There are 6 hidden switches. A switch that is on adds its own fixed numbers to the row, and there is some noise. The rows also spread widely along 3 directions, which tell nothing about the answers.
In the rows, 128 means zero.
Known rows, each followed by its switches (1 for on, 0 for off):
[136 136 147 113  86 154 195 124 104 117 115 120 146 121 154 129 112 103
 130] : 1 0 1 1 0 0
[145 101 159 123 138 161 193 148  81  69 104 117 148 125 159 140 150  87
 101] : 0 0 1 1 0 0
[117 113 125 143 118 144 195 124 147 106  65 123 134 129 149 160 115 124
 111] : 1 0 0 0 0 0
[170  90 178 115 135 161 184 148  79  73 117 134 143 144 123 108 135  92
 101] : 1 0 1 0 1 0
[167 114 124 144 117 150 160 116  65 123 124 127 133 100 146 118 127 126
 111] : 0 1 1 0 0 0
[172 120 153 141 147 141 147 154 103 105  92 143 145 124 158 124 116 126
 103] : 0 0 0 0 0 0
[163  87 125 158 133 167 181 116  70 104 104 145 137 119 130 125 125 130
 104] : 0 1 1 0 1 0
[165 122 122 115  75 129 191 125  46 106 143  99 135  98 182 100 128  78
 143] : 0 1 1 0 0 1
[165 135 168 112 115 153 158 146 109 127 117 136 144 117 161  99 104 112
 133] : 1 0 0 1 0 0
[127 102 131 137 129 156 198 126 131 108  86 133 136 137 125 152 108 111
 110] : 1 0 0 0 1 0
[162 103 168 128 132 155 183 156 109  93 111 139 152 134 142 120 136 112
  99] : 1 0 1 0 0 0
[126 118 151 113  78 149 182 135  67  81 132  94 138 121 158 107 149  65
 132] : 1 1 0 1 0 0
[164 131 117 133 115 154 168 113  98 133 105 141 139 109 136 134  88 131
 128] : 0 0 1 0 1 0
[141 138 147 122 112 128 182 132  82  73 100  92 138 123 167 136 151  75
 119] : 0 0 0 0 0 0

New rows, each followed by its switches (1 for on, 0 for off):
[167 111 102 125 121 150 180 126 111 141 116 152 137 103 150 120  71 137
 133] : 0 0 1 0 1 1
[199 118 166 122 144 163 150 144  74 117 118 150 141 117 137 104 109 132
 113] : 0 0 1 0 1 0
[132 117 133 126  82 134 194  96  89  92 107 106 141 120 160 128 139  90
 140] : 1 1 0 0 0 0
[132  77  72 144 112 151 212 114  79 107 113 121 127 115 137 133 110 109
 117] : 0 1 1 0 1 1
[ 99  64 101 137 107 133 230 128 117  58 105 101 132 132 156 151 149  83
 111] : 1 1 0 0 0 1
[139 107 165 127 142 157 174 156 126 106  90 136 141 133 148 127 117 112
 114] : 1 0 0 1 0 0
[143  79 140 116 113 141 226 158 105  75 117 107 148 135 156 131 136  74
 111] : 1 0 1 0 0 1
[146 132 138 123 111 138 179 117  84  92 103  99 152 116 160 142 131 102
 121] : 0 0 1 0 0 0
[139 100 108 140 144 133 191 150 131 103  83 128 140 121 169 152 102 106
 106] : 0 0 0 0 0 1
[151  51 118 149 131 155 205 146  86  84 110 124 138 129 163 136 151  91
  88] : 0 1 1 0 0 1
[148  97 105 158 112 183 173 125  70 155 108 154 129 104 139 118  88 140
 122] : 0 1 1 1 1 0
[139  98 137 151 158 162 163 154 132 120  77 153 145 121 152 148 111 133
 104] : 0 0 0 1 0 0
[156  87 200 103 117 168 192 166  75  52 122 110 153 142 149 111 165  69
 106] : 1 0 1 1 0 0
[151  77 159 116 140 152 181 187 123 106 110 142 138 150 156 109 117  91
 110] : 1 0 0 1 0 1
[148  95  99 156 114 166 184  98  67 112 107 127 139 111 130 136 114 123
 119] : 0 1 1 0 1 0
[130 112 104 122  85 126 208 119 144 142 108 129 132 119 158 145  75 119
 135] : 1 0 1 0 0 1
[122  85 106 119 101 159 207 127  91 116 123 126 120 124 148 108  99  89
 135] : 1 1 0 1 1 1
[ 99 107 116 138  89 145 212 102 109  85  92 105 134 122 145 163 143  99
 119] : 1 1 0 0 0 0
[187  18 179 156 196 224 161 194  83 106 118 203 125 149 109  77 128 144
  73] : 1 1 1 1 1 0
[124 123 100 157 136 136 175 121 143 123  58 132 141 119 149 175  94 137
 114] : 0 0 0 0 0 0
[137 100 152 126 109 148 206 127 100  70  95 115 147 135 145 158 147  94
 100] : 1 0 1 0 0 0
[169  83 144 152 129 159 175 126  65  97 106 134 138 121 146 121 148 120
  87] : 0 1 1 0 0 0
[111 119 125 123 102 138 212 101 126  92  85 110 134 137 131 164 117  92
 128] : 1 0 0 0 1 0
[151  82 137 141  99 171 191 111  71 106 132 124 127 128 131 111 126 103
 116] : 1 1 1 0 1 0
[152 115 140 134 123 153 165 139  65  98 117 117 140 110 170 109 139  96
 123] : 0 1 0 1 0 0
[143 119 119 129 120 157 198 115  92  88  96 121 138 118 132 144 116 113
 108] : 0 0 1 0 1 0
[162 124 125 110 120 140 161 158  90 114 122 124 142 108 181  99  99  94
 131] : 0 0 0 1 0 1
[158 124 139 131 135 148 155 129  93 103  91 133 142 123 144 122 108 115
 120] : 0 0 0 0 1 0
[157 105 113 125  88 133 200 114  57  92 128  92 144 100 182 120 137  77
 126] : 0 1 1 0 0 1
[167 123 146 117  92 146 168 119  36  96 137 111 149 101 168 107 153 100
 123] : 0 1 1 0 0 0
[135  98 121 122  85 181 194 109  70 134 126 133 134 116 123 111 104 108
 130] : 1 1 1 1 1 0
[134 164  85  99  55 112 201  97  87 102 117  75 123  96 178 140  79  66
 174] : 0 0 0 0 1 1
[176 128 169 117 131 150 164 137  65  80 118 117 150 110 162 109 143  94
 115] : 0 0 1 0 0 0
[135 114 141 128 102 161 201 117 104  90 105 123 133 128 132 139 110 101
 120] : 1 0 1 0 1 0
[140 112 138 126  97 149 196 120 117 102 100 120 154 123 146 150 120 114
 110] : 1 0 1 0 0 0
[112  67 109 157 116 160 226 110 115  96  88 130 144 138 139 169 139 126
  91] : 1 1 1 0 0 0
[137  74 130 152 112 169 202 121 105 103 107 131 145 126 128 145 150 114
 107] : 1 1 1 0 0 0
[122  81 103 127 120 140 210 129 145  99  89 143 130 141 136 141  88 103
 122] : 1 0 0 0 1 1
[133 137 165  93  86 147 190 134  88  77 117  89 141 129 161 128 138  69
 140] : 1 0 0 1 0 0
[132  96 127 118 115 144 229 156  93  61 118 104 143 131 168 139 130  69
 112] : 0 0 1 1 0 1
[137 104 131 142 150 134 176 142 114  77  74 123 141 137 146 154 136  98
 100] : 0 0 0 0 0 0
[142 105 117 130 114 166 176 120  63 118 118 125 124 113 149 112 112 108
 128] : 0 1 0 1 1 0
[131  39 152 148 141 191 207 152  79  79 119 149 138 149 124 117 148 102
  89] : 1 1 1 1 1 0
[137 121 135 118 113 151 208 104  75  64  98 101 140 115 145 153 134  73
 116] : 0 0 1 0 1 0
[127 121 111 125  95 158 209  98 117 120  98 125 129 126 131 161  87 122
 128] : 1 0 1 0 1 0
[139 164 167  83  58 133 186 126  75  79 131  79 147 112 177 113 134  62
 151] : 1 0 0 1 0 0
[184 126 125 117 132 139 156 149  87 127 122 140 131 113 155  91  85 106
 139] : 0 0 0 0 1 1
[114 121 147 104  90 140 215 104 100  58  94  86 137 141 133 152 133  71
 136] : 1 0 0 0 1 0
[157 131 122 115 107 120 181 131  94  95 111 104 150 104 180 121 115  79
 140] : 0 0 0 0 0 1
[143  89 161 126 124 170 194 154 105  96 107 137 143 136 140 133 136 102
 106] : 1 0 1 1 0 0
[174 151 151 123 122 128 137 135  93 119 106 129 148 106 166 112 106 121
 127] : 0 0 0 0 0 0
[128 105  90 150 126 155 210 113 106 108  74 130 136 121 132 172 103 128
 110] : 0 0 1 0 1 0
[152 126 130 104 108 129 167 157  89 112 117 115 134 107 179 114 109  80
 132] : 0 0 0 1 0 1
[149 113 145 117 128 162 182 143  87  95 102 128 134 126 145 129 120  91
 124] : 0 0 0 1 1 0
[141 165 137 119  93 119 170 120  94  90  97  96 148 116 170 132 118  93
 141] : 0 0 0 0 0 0
[153 111 173  94  99 148 188 167  93  92 134 115 138 138 166  97 120  66
 138] : 1 0 0 1 0 1
[160  92 188 128 144 150 172 163 109  78 100 133 139 147 151 110 153  95
 105] : 1 0 0 0 0 0
[184 142 157 113 106 150 158 120  63 101 122 118 144 108 151 107 114 103
 131] : 0 0 1 0 1 0
